There are 3 ways to turn a row about zero (a turn may also mirror it). The second row of each pair is the first, turned, with some noise. The first 27 pairs use one turn. New pairs use 3 turns, one after the other, and a turn may come again.
In the rows, zero is written as 128.
Known pairs, each followed by its turns in order:
[136 119 113 177 148 151 162 135]
[167 112 125 159 132  87 139 145] : J127

[ 98 130 164 152 174 103 158 122]
[ 95 133 118 112 103 166 181 112] : J466

[167  91 114  94 122 145 158 186]
[109 144  84  99 104  74 142 174] : J634

[104 134 150  79 145 111 115 138]
[100 129 166 127 126 169 117 115] : J127

[127 124 185 151 150 175  85 156]
[139 162 164 130 123 130 207 115] : J127

[135  74 168 112  50 108 132  80]
[133 166 121  82 153  81 139 212] : J466

[158 123 121 140 146 164 105  56]
[127 100  66 152 128 153 177 125] : J127

[172 173 152 118 123 160 162 135]
[128 166 117 156 192 119 136 131] : J127

[133 141 127  77 136 121 156 199]
[112 178 178 158 137 126  78 135] : J127

[146 145 160  93 136 144 129 120]
[158 144  88 130 115 128 131 125] : J466

[139 149 155 112 104 118 113 103]
[138 132 141 142 122 162  94 151] : J634

[ 86 153 164  65 161 132 139 135]
[147 151  72 136 113 196 125 135] : J466

[153 169 149 107 107 133 143 115]
[136 150 167 131 117 134 102 161] : J634

[115 120 132 105  98 174  96  92]
[181 119 116 179 113 134 117 140] : J634

[141 132 142 148 107 139 155 126]
[132 130 125 132 149 108 158 128] : J466

[152 128  99 141 150  83 143 109]
[110  75 136 114  96 116 140 132] : J466

[ 79 120 156 149 137 134 166 142]
[128  99 184 129 145  93 136 119] : J127

[155 146 137 133 151 131 174 141]
[111 171 152 106 139 108 138 141] : J634

[141 179 122 129 141 119  67 155]
[132 137 137 192  75 121  95 110] : J466

[148 139 146 114  90 158 164  98]
[166 179 143 133  98 132 112 152] : J634

[102 175 150 130  50 147 131 151]
[106 168 130  82 162  83 119  75] : J127

[160 153 127 118 148 141 107 126]
[154 124 117 144  98 112 114 106] : J466

[ 57 102 119  89 119 142  95 148]
[124 164 142 124 157 191  72 147] : J466

[135 144 142 166 128 119  57 124]
[131  81 138 143 161 181 147 143] : J634

[ 87 148 148 134 184  72 141  49]
[ 97 165 160 157 173 167  78  52] : J634

[148 114 113 166 109 157 116 141]
[147 145 105 127 109  92 155 134] : J127

[124 125  84 125 110  99 120 140]
[102  97 127 122  91 126 132 115] : J634

New pairs. What belongs after each?
[ 96 104 142 142 147 154 110 123]
[125 123 159 157 105 127 120 158] : J127 J634 J634

[151 124 155  93 133 109 127 119]
[ 96 126 114  84 130 121 130 123] : J634 J634 J466

[ 86 177 164 146 108 156 115 143]
[137  86 146 146 111 136  97 187] : J634 J466 J466

[152  99 176 199 135 152 136 120]
[121 113  79 174 192 114 145 118] : J466 J127 J634

[194  73 145 131 128 105 138  86]
[153  70 130 155  88 151 179 104] : J127 J466 J127

[178  83  65 119  85 149 133 160]
[200 140  93 112 106 102 138 190] : J466 J127 J634

[114 108  89 106 134 108 132 113]
[135 115 122  97 133 127  95 155] : J634 J127 J466

[114 126  91  83 146 172 145 150]
[143 125  97 135 130  55 115 130] : J466 J127 J127

[ 96 128 151 111 206 148 149 153]
[125 124 175 169 165 122  97 185] : J127 J127 J127

[157 124 124 149 110 101 119 131]
[127 126 161 124 121 103 123 104] : J466 J466 J127

[115 180 131 145 104 115  91 120]
[104 133 100 138  92 139 147 175] : J127 J466 J634

[107 166 124 123 102 161 152 142]
[142 111 119  82 123 129 157 166] : J466 J466 J466

[ 55 152 139 117 120  80 132 150]
[124 193 100 119 141 143  81  92] : J127 J466 J127

[126 171 110 116  83 187 118 104]
[119  81  97  79 134 128  77 144] : J466 J466 J127

[138 132 100 134 193 228 147 142]
[ 21 151  84 118 106 112 144 167] : J127 J127 J634

[130  93 103 109 154 139 108 128]
[122  95 143 140 120 141 128 173] : J466 J466 J634

[179  98 128 139 118 104 104 195]
[151  75 123 105 146 192 103 110] : J634 J127 J634

[ 72 100 107  80 108 115  82 173]
[129  66  91 136 165 120  61 144] : J634 J466 J634

[131 123 136  90 130 199  59  87]
[118 132  61  87 204 147 140 146] : J127 J634 J127

[157 118  81 154 142 159 119 152]
[125 122 156 156 105 135  70 140] : J634 J634 J634

[146 123  56 137  93 119 149  89]
[ 95 205 133 118 105 126  88 135] : J127 J466 J466

[102  53 148 176 150 174 106 146]
[144  84 144  82 183 101  92  82] : J634 J634 J127

[183 152  56 157 195 146 157 164]
[118 114 192 126 103 209 184 174] : J634 J127 J127

[127 155  72  86  69 100 137  72]
[ 91 195  81 165 120  95 165 167] : J634 J634 J127

[137 138 149  99  95 121 126 195]
[154 135 134 117  67 147 131  82] : J634 J466 J127

[146 122 146  71 105 149 114  97]
[163 174  97 129 131 126 126  80] : J466 J127 J127

[194 115 124 119 159 125 138 126]
[ 93 115 139 106 145 173 135 160] : J634 J634 J127

[142 168  92 114 115 150 123 111]
[125 142 122 156 119  92 121 172] : J634 J634 J634

[121 112 123 119 121 111  95 161]
[126 105 135 141 142 153 113  91] : J127 J127 J127

[160 163 164 113 119  91 153 146]
[114 110 131 120 181 136 159  82] : J634 J127 J127

